Each new row is followed by its nearest point in the smallest flat space through zero that holds the last named rows.

J_695 (5 x 11):
[[ -2.3   9.9 -11.9  55.6 -11.0 -31.5   9.0 -37.9   7.0 -30.6 -10.3]
 [-49.3   4.1  61.7   8.4   2.0 -10.0 -20.0 -69.4 -58.7   7.5 -23.0]
 [  3.5  44.3  -4.5  10.2 -10.2 -36.4  -4.1 -31.9 -10.4 -35.3 -18.0]
 [ 48.1  -1.3  13.0  25.0 -26.2  -1.5 -12.5 -35.2  24.3   4.4 -13.4]
 [-32.7   0.4  26.0  -4.6 -28.8 -12.2 -25.7 -46.9  38.7  10.5  -2.9]]
New rows:
[-20.8 -20.0   0.1   6.4   4.8   3.8   0.0 -25.6  -7.5  20.0  16.4]
[-24.0 -19.9  13.3  11.3   1.9   5.7  -0.7 -11.8  -2.5  11.4   2.9]
[-41.3   9.3 -17.2  12.5  10.8 -17.3 -37.8 -11.2 -14.6 -21.4   1.8]
[-40.6  13.6  -2.4   4.6   3.4 -20.6   2.2 -13.6  -9.2 -17.0  -1.2]
[  6.4  -7.7  19.5 -18.7   5.8 -14.6  23.5  36.2  10.7  -2.3 -33.9]
[  7.5   3.4  -5.7 -14.3   4.5   5.2   1.4  16.8  -2.2   1.4   2.8]

J_878, 5 rows:
[[-13.1  19.1 -27.7 -24.7 -26.4   5.5   5.2 -53.5  69.9 -19.2 -12.3]
 [ 12.6   9.4  -5.0 -12.7   1.5 -14.4  -5.5  35.0  33.5   4.7  13.2]
 [ -8.6   5.8 -45.4  52.9 -11.1 -64.2 -13.1   6.6  30.7 -23.3  16.1]
 [  9.1  22.6 -33.6  28.4  24.9 -51.7  13.8 -27.2  25.5  -7.9  46.8]
 [  3.8 -35.8 -13.2   8.1  31.2 -29.1   3.5  -8.9  59.4 -12.4  33.6]]
New rows:
[-12.3  52.1  -4.8  -5.1  10.0 -23.5  21.7  -3.8  -7.0 -13.6   5.5]
[  7.6  43.8 -14.6   2.2  -2.6 -14.2   8.8 -11.3  -6.2   4.6  13.2]
[  1.6  -7.6  -5.6   0.3  16.8 -37.5  -1.2  -5.7 -20.2  -8.5  10.0]
[  2.3  -3.6  -5.0  20.5  14.3 -18.0   3.0  -2.6 -11.2  -1.1  15.8]
[ -2.7  16.1 -39.8  -5.4  26.8  -4.6   9.8   5.8   7.9 -36.7 -11.3]
[ -0.6  10.3 -13.5   5.0  -3.1 -13.3   0.8  -7.6  15.5  -5.1   6.0]
[  1.8   2.0 -15.2  37.9  21.8 -24.7  -7.4   0.6  -0.1  41.5  16.6]
[  6.6   2.5  -9.0  24.8  17.5 -28.7   2.5   6.3  -9.1   0.4  24.1]
[ 16.5 -17.2  -5.0  31.2  10.1  23.0   7.0  26.5 -19.6 -10.7   1.1]
[  0.0 -18.7   9.2  14.9   8.0  -3.0  -5.1  18.3 -23.1   2.3   0.4]
[  3.7  15.2  33.3  -2.4  -0.5  16.8  10.6  13.1 -21.1 -15.0 -43.6]
[ -3.2   4.0  14.3  -9.9 -14.4  23.5  -4.0   9.2 -27.4   6.6 -22.0]

J_49:
[[  0.2  29.9  -9.1  63.8  -9.8   2.9 -12.6  -4.0 -44.1  20.9  -0.5]
 [ 11.6  -7.9 -23.2  19.2  18.4   3.7  -2.0  -7.0  27.0  -1.5 -32.7]
 [ 35.1  11.6 -49.1 -19.0  12.6  23.0 -27.9   1.4 -14.8   1.9   1.1]
 [-12.9 -49.6 -16.0   8.7 -53.3  46.1  28.5   6.2 -59.1  27.0  21.8]
 [ 32.3  -8.3  15.8  20.2 -10.9  42.6 -16.7  41.3 -20.7  11.6   0.7]]
New rows:
[ 16.0 -38.8 -11.4  19.1 -36.6  -6.6 -39.7 -38.1  25.4  30.4 -39.3]
[  2.7 -20.5 -24.5  25.6   4.1  10.7   9.0  -8.8  13.5   5.5 -28.4]
[ 10.2  39.7  -4.3 -18.0   0.7   4.4  23.2   4.9   2.6 -16.9  31.3]
[  1.5  17.9   2.9 -24.0   2.6  -8.8 -10.0  -0.2  -8.1  -5.3  18.2]
[ -5.1 -24.8   0.9 -19.7  39.0 -26.2  29.3   8.1  -3.5  -3.2  -7.7]
[ -9.3 -12.4   1.3 -17.7   4.1  -9.2  11.4  -7.7  20.8  -7.9  -4.3]
[ -9.1  22.1 -16.5 -33.4 -23.1  -1.7 -30.9 -28.6  34.3 -10.0   0.8]
[ -0.1  11.5 -17.3 -31.7  14.2 -15.7  -5.6 -15.0  11.8 -10.7   4.5]
[ -4.8  -7.9 -38.0 -36.8  10.8  19.5   7.1   5.0 -15.7   6.8  -7.6]
[  8.9 -14.5 -36.5 -29.5  -1.9  15.5  -0.1  -7.5  -7.2   0.4   4.9]

J_149 (5 x 11):
[[ 36.6   9.9  17.6   8.4 -11.7 -20.0   0.2  -4.3  10.9  -3.6  12.7]
 [  6.2  20.3 -17.6  23.3  12.8 -54.4 -11.2  -5.6  19.2  -3.9 -18.2]
 [ -9.1  -0.8  34.5 -24.4   3.9 -18.3  -2.6  -4.4 -45.3 -37.6   8.7]
 [-21.8  -2.8 -24.5  16.1  -6.5   4.9  -1.7   2.8 -21.0  15.8 -13.0]
 [ 12.4  31.2  -9.0   1.7  13.5   6.0 -11.3  -9.8 -31.6  20.6  16.9]]
New rows:
[ -4.7 -27.6   3.4 -28.2  16.4 -29.3 -30.0   2.3  -6.5  -0.5  -4.3]
[-13.5   0.0   6.1 -11.5  14.0 -16.1  -3.3  -1.4  -3.3 -19.8  -6.6]
[-49.2 -16.3  -4.5  17.6 -18.6  14.2  15.8  -7.8 -30.5  -1.8  -5.1]
[-36.0 -22.5 -10.2   6.2 -18.1  12.5   5.0   7.7 -35.2   0.5 -14.8]
[ 11.5 -37.2   4.1 -23.5 -18.0  47.1  -0.5   7.3 -24.5  26.2 -14.1]
[ -8.1 -22.0   4.2  -7.0 -21.8  49.7  11.5   7.5 -16.9  14.0   9.9]
[  5.4  15.8 -51.2 -19.5  23.3   8.7  24.7   1.4 -38.5   4.0 -41.2]
[-27.2  12.8 -27.8   1.9  19.9   5.6  -9.5  -2.6 -24.6  14.2  -9.2]

J_182:
[[ 44.0  15.5  19.9 -64.0 -19.3  29.0 -18.4   6.3  -8.6  72.0   8.5]
 [ -8.5 -19.7  28.4 -35.2  26.5  21.4  -5.8  25.0   4.7 -31.0  -1.8]
 [  6.9   4.3  10.4 -19.6  -2.3  14.5 -40.8 -16.5  -2.3  -8.2 -16.6]
 [ -4.5   7.8  11.7 -17.3  24.3 -41.2 -26.9 -10.7 -18.8 -36.2   6.3]
 [ -3.6 -25.2  54.3 -31.6  19.4 -14.1 -12.4   8.6  23.2 -12.7   8.0]]
New rows:
[ 18.0  12.4  18.1  50.9  -5.7   3.4  -9.3 -35.9   1.5 -21.5  -5.8]
[ -7.8   0.1  -5.4  31.4 -12.2  -9.9 -18.0 -28.3  11.4 -11.0 -15.0]
[ 26.8  -1.0  11.8   2.1 -34.7  14.3  57.8 -57.8  14.8  11.0  21.9]
[  7.3  -2.8   0.5  18.8 -22.3  -2.3  16.9  -5.6  18.4  38.7   4.8]
[  7.2  36.8  15.5 -16.1 -20.0  46.9 -17.9 -40.5  12.5  13.3  -9.4]
[ 15.8   7.0   1.8 -11.7 -22.1  33.7 -34.7 -19.4   4.7  21.2 -21.0]
[ 14.5 -28.0 -10.7  -3.3  -5.2  -1.3  57.8   0.6   0.9  -6.0   1.5]
[-6.3 -8.6 -5.5 10.7  3.1  2.2 36.5 21.2  5.3  6.5 11.4]
[ 15.3  -9.9  -8.9  -2.2   0.0   6.7 -57.8  12.6   7.5  29.3  -0.9]
[ 13.3   5.6   8.3 -15.1 -11.9  12.1 -26.3 -13.9   1.9  16.3  -9.2]

J_498 (5 x 11):
[[-24.0  28.7   8.2  26.4  11.3  44.3  47.5  42.8 -14.7 -40.3   7.7]
 [ 31.7  44.4  14.2   7.6 -17.2   8.5   1.2 -14.7   7.7  -6.4  -9.5]
 [-16.5  28.1 -32.2 -15.2 -39.5 -36.6  14.9 -40.0  24.8  21.0  20.3]
 [ -3.6 -42.7  42.0  38.0  16.9  13.5  10.0   5.0 -35.7 -37.7  -3.4]
 [ -7.3  -4.5   7.8  50.5  15.7 -12.1  -2.7 -30.1 -21.7 -35.2  17.8]]
New rows:
[ -3.0   7.8 -26.1   0.4  26.9  -0.7 -31.6   0.5  -5.0 -23.5  18.4]
[ -4.7   8.7 -23.6  15.1  32.5  -2.6 -24.1   1.2  -1.6  -5.4  11.1]
[-30.9   1.1 -24.6 -14.4   1.4  -9.6  29.3   8.4  15.5  68.4 -41.8]
[-17.5  -5.4 -23.0 -41.7 -15.6  -5.1  10.0  17.0  19.0  31.6   0.0]
[-45.2 -20.5 -33.0  11.0 -14.0  -1.6 -22.8  18.0 -19.2 -20.1  10.2]
[-34.1 -20.4 -20.9   7.5  18.4  -7.3   4.4   7.8  -7.1  -5.2  18.2]
[ 37.3  15.2 -15.8  14.5 -27.4  14.1  25.6 -18.6   4.1  -3.8   0.1]
[ 14.0  30.1   9.9   5.4 -22.1   1.5  12.5 -15.4   5.7  -5.5  -2.3]
[  0.7   6.8   4.3   5.4 -15.8  37.6   1.0  38.1  -3.3 -27.5 -15.9]
[  4.3  11.7  15.4   1.4   5.1  32.0  16.6  32.1  -5.4 -12.9 -10.4]
[-44.4 -25.0  13.6   4.2  -7.3  -4.6 -16.8  -5.2  18.2 -30.2 -11.6]
[-16.1 -26.1   3.4   7.0   1.9  -7.7   6.6  -3.5  -9.9  -5.8   6.6]

J_351:
[[ 31.7 -13.6   5.8  17.0  27.2 -20.5   4.1 -11.7 -33.1  65.7 -18.8]
 [-34.7  37.9  -4.5   7.7   3.6  17.7  11.6 -23.4  -8.1  28.2 -30.6]
 [-27.2  41.5  34.4   2.5   0.8  25.5  -1.6  15.2  39.9 -16.7 -26.8]
 [-26.9 -14.0 -10.3  20.2  21.3 -42.6 -19.2 -22.9 -29.7  16.9 -13.9]
 [ 20.3 -24.4   8.9   5.0  41.3 -26.4 -60.4 -32.2  57.6   6.4 -11.7]]
New rows:
[-21.6 -46.0 -15.7   4.0  16.2 -70.8  -0.3  22.1  30.9  32.6 -38.7]
[ -4.2 -22.2  12.5  20.0  29.2 -45.2 -29.5  -5.5  -6.9  10.3 -13.2]
[ 31.4  49.5   4.8  -0.8 -27.9  -7.1 -31.8 -32.9 -29.6 -17.6  17.3]
[ -1.4  -0.4 -13.2  -5.2  -5.6   5.5   2.2  -9.0  -1.3  -1.5   6.1]
[ 33.7 -26.5   5.0  -1.0 -19.9  -5.4   4.5   0.8  -5.5  18.3  -9.0]
[ 32.3 -15.4   1.4  -1.5   3.3  -2.7   5.3   5.4  -8.2  17.1   7.4]

J_846, 5 rows:
[[ 39.8   4.6  19.9  48.3  16.1 -18.4  11.1 -23.1  -2.4 -24.3 -56.4]
 [-32.5   4.5   1.0  29.6   2.1  26.2  38.6 -33.1  35.8 -24.8 -32.9]
 [-14.6   0.5  -7.2  -7.3  12.7 -41.1  11.8 -29.5 -30.4 -14.0 -55.3]
 [  0.7  26.1  33.3  34.7  24.5 -63.4 -37.1  22.8 -41.8  21.0  -6.7]
 [ -2.6  34.7 -33.7   9.5  -9.7 -36.6 -15.7  16.8 -16.4  -9.9   1.9]]
New rows:
[-46.1 -12.1 -20.5 -12.4 -17.4 -31.9  25.7 -33.7  -3.3  10.4  -8.6]
[-48.3   0.9 -17.6 -23.2   0.8 -12.5  15.3 -19.6  -9.6  -4.7 -19.6]
[ 21.7 -51.6  36.0 -12.0  11.8 -26.0 -23.6  12.4   0.1 -12.4  -9.4]
[ 30.4 -24.8  30.4 -10.5  14.6  -7.6  -9.5  -2.7 -20.0  14.3  -8.7]
[  1.2  18.9  -4.7  17.2   3.1  -0.5 -11.4 -28.1 -22.9 -21.4 -19.4]
[  2.8  10.1  -5.9  14.5   3.1 -17.1   4.9  -9.6  -5.8 -13.3 -24.9]
[ 14.3 -13.5  24.8  14.4  10.1  -4.3 -32.5  30.3  -4.5  16.0  -3.9]
[ 19.8  -2.6  29.2  12.9  11.0  -8.5 -19.3  15.4 -10.1  17.1  11.3]

J_319 (5 x 11):
[[-11.5 -32.5 -11.0 -32.6  40.8  26.5  58.5  17.1  45.8   2.4   3.9]
 [-10.1 -44.1  -0.3 -20.3  73.9   6.6  10.2 -21.6 -35.4 -13.2  -7.3]
 [ 26.2  14.4 -22.6  10.5  70.6  30.5  17.1 -26.2 -13.2 -24.9   2.9]
 [ -9.4 -47.5 -36.8 -42.0  52.5  37.7  58.8   1.1  50.7 -21.2 -40.6]
 [ 27.9  20.9 -19.8  13.5   9.0  27.5  57.7  11.3  -2.8  27.9 -17.2]]
New rows:
[-38.8   9.8  11.5   5.6 -17.9  14.4   0.1   9.1   8.2  20.9  19.8]
[ -7.5   1.7  13.8  -2.0 -16.8  -7.2   3.0  15.3  11.2  14.3  20.7]
[ 28.6 -13.4   7.8  13.8 -63.6 -21.7 -45.8  22.9 -37.1  -6.1  -9.0]
[ -3.1   9.2  11.4  14.5 -55.5 -28.2 -40.7  -1.9 -28.3   9.5 -18.2]
[  9.2 -23.8  31.4 -21.9  24.8   0.5 -47.1  16.9  40.6  17.2  -0.9]
[-20.4 -19.6  10.9 -17.6   3.4  -8.3 -13.4   3.0  20.5 -11.9  17.8]

J_692:
[[ 40.3 -23.6 -10.5  14.9   8.1  21.9   6.5 -26.5  -5.1  -9.7  17.2]
 [ 26.8 -31.4  29.1 -39.2  12.4  12.4  20.8 -27.1  35.4   8.2   8.0]
 [ -7.8 -33.5  41.3   7.5  29.9  20.4  23.7  32.7 -21.6  -4.7 -12.3]
 [-11.9 -16.5  17.1  -2.9  13.7  26.6  14.5  35.4  26.1   4.9  34.9]
 [ 27.5 -11.1  12.3  32.2 -11.8   2.8  22.6  29.0  11.0  56.7 -19.9]]
New rows:
[-14.6 -24.0   3.6  35.7  24.5  -1.6 -57.8 -12.6  -4.1 -35.5  26.5]
[ -8.3  -1.8 -16.4  10.5  12.8  15.2 -11.1  -4.0 -21.9 -39.2  24.3]
[ -3.1  25.9  22.9  15.8  -3.2 -26.8  -6.2  27.3  -5.7   1.7 -10.5]
[-18.2  12.9   4.1   8.5  -6.2 -12.6  -1.9  22.6  -9.0  11.8 -18.9]
[ 14.6  -2.3   6.1 -14.6  -9.2 -16.7 -12.1 -16.1  20.1   5.8   2.7]
[  9.8   2.9  -1.2 -17.6  -7.8  -7.8  -0.7 -19.4  18.4   8.4  -1.1]
[ -4.6   5.8 -18.4 -22.6 -22.6   8.1 -26.0   4.0 -17.7  -8.4  11.8]
[-11.0  13.9 -15.8  -2.9  -4.3  -4.4 -13.1  -6.3  -1.8 -14.5  10.2]
[  6.5  17.3  57.8 -35.3  13.0 -13.7  12.0 -14.4  18.6   1.9   3.1]
[ -6.2 -10.2  31.3 -43.5   7.6  -7.0  10.4 -10.8  22.4   4.7 -11.1]
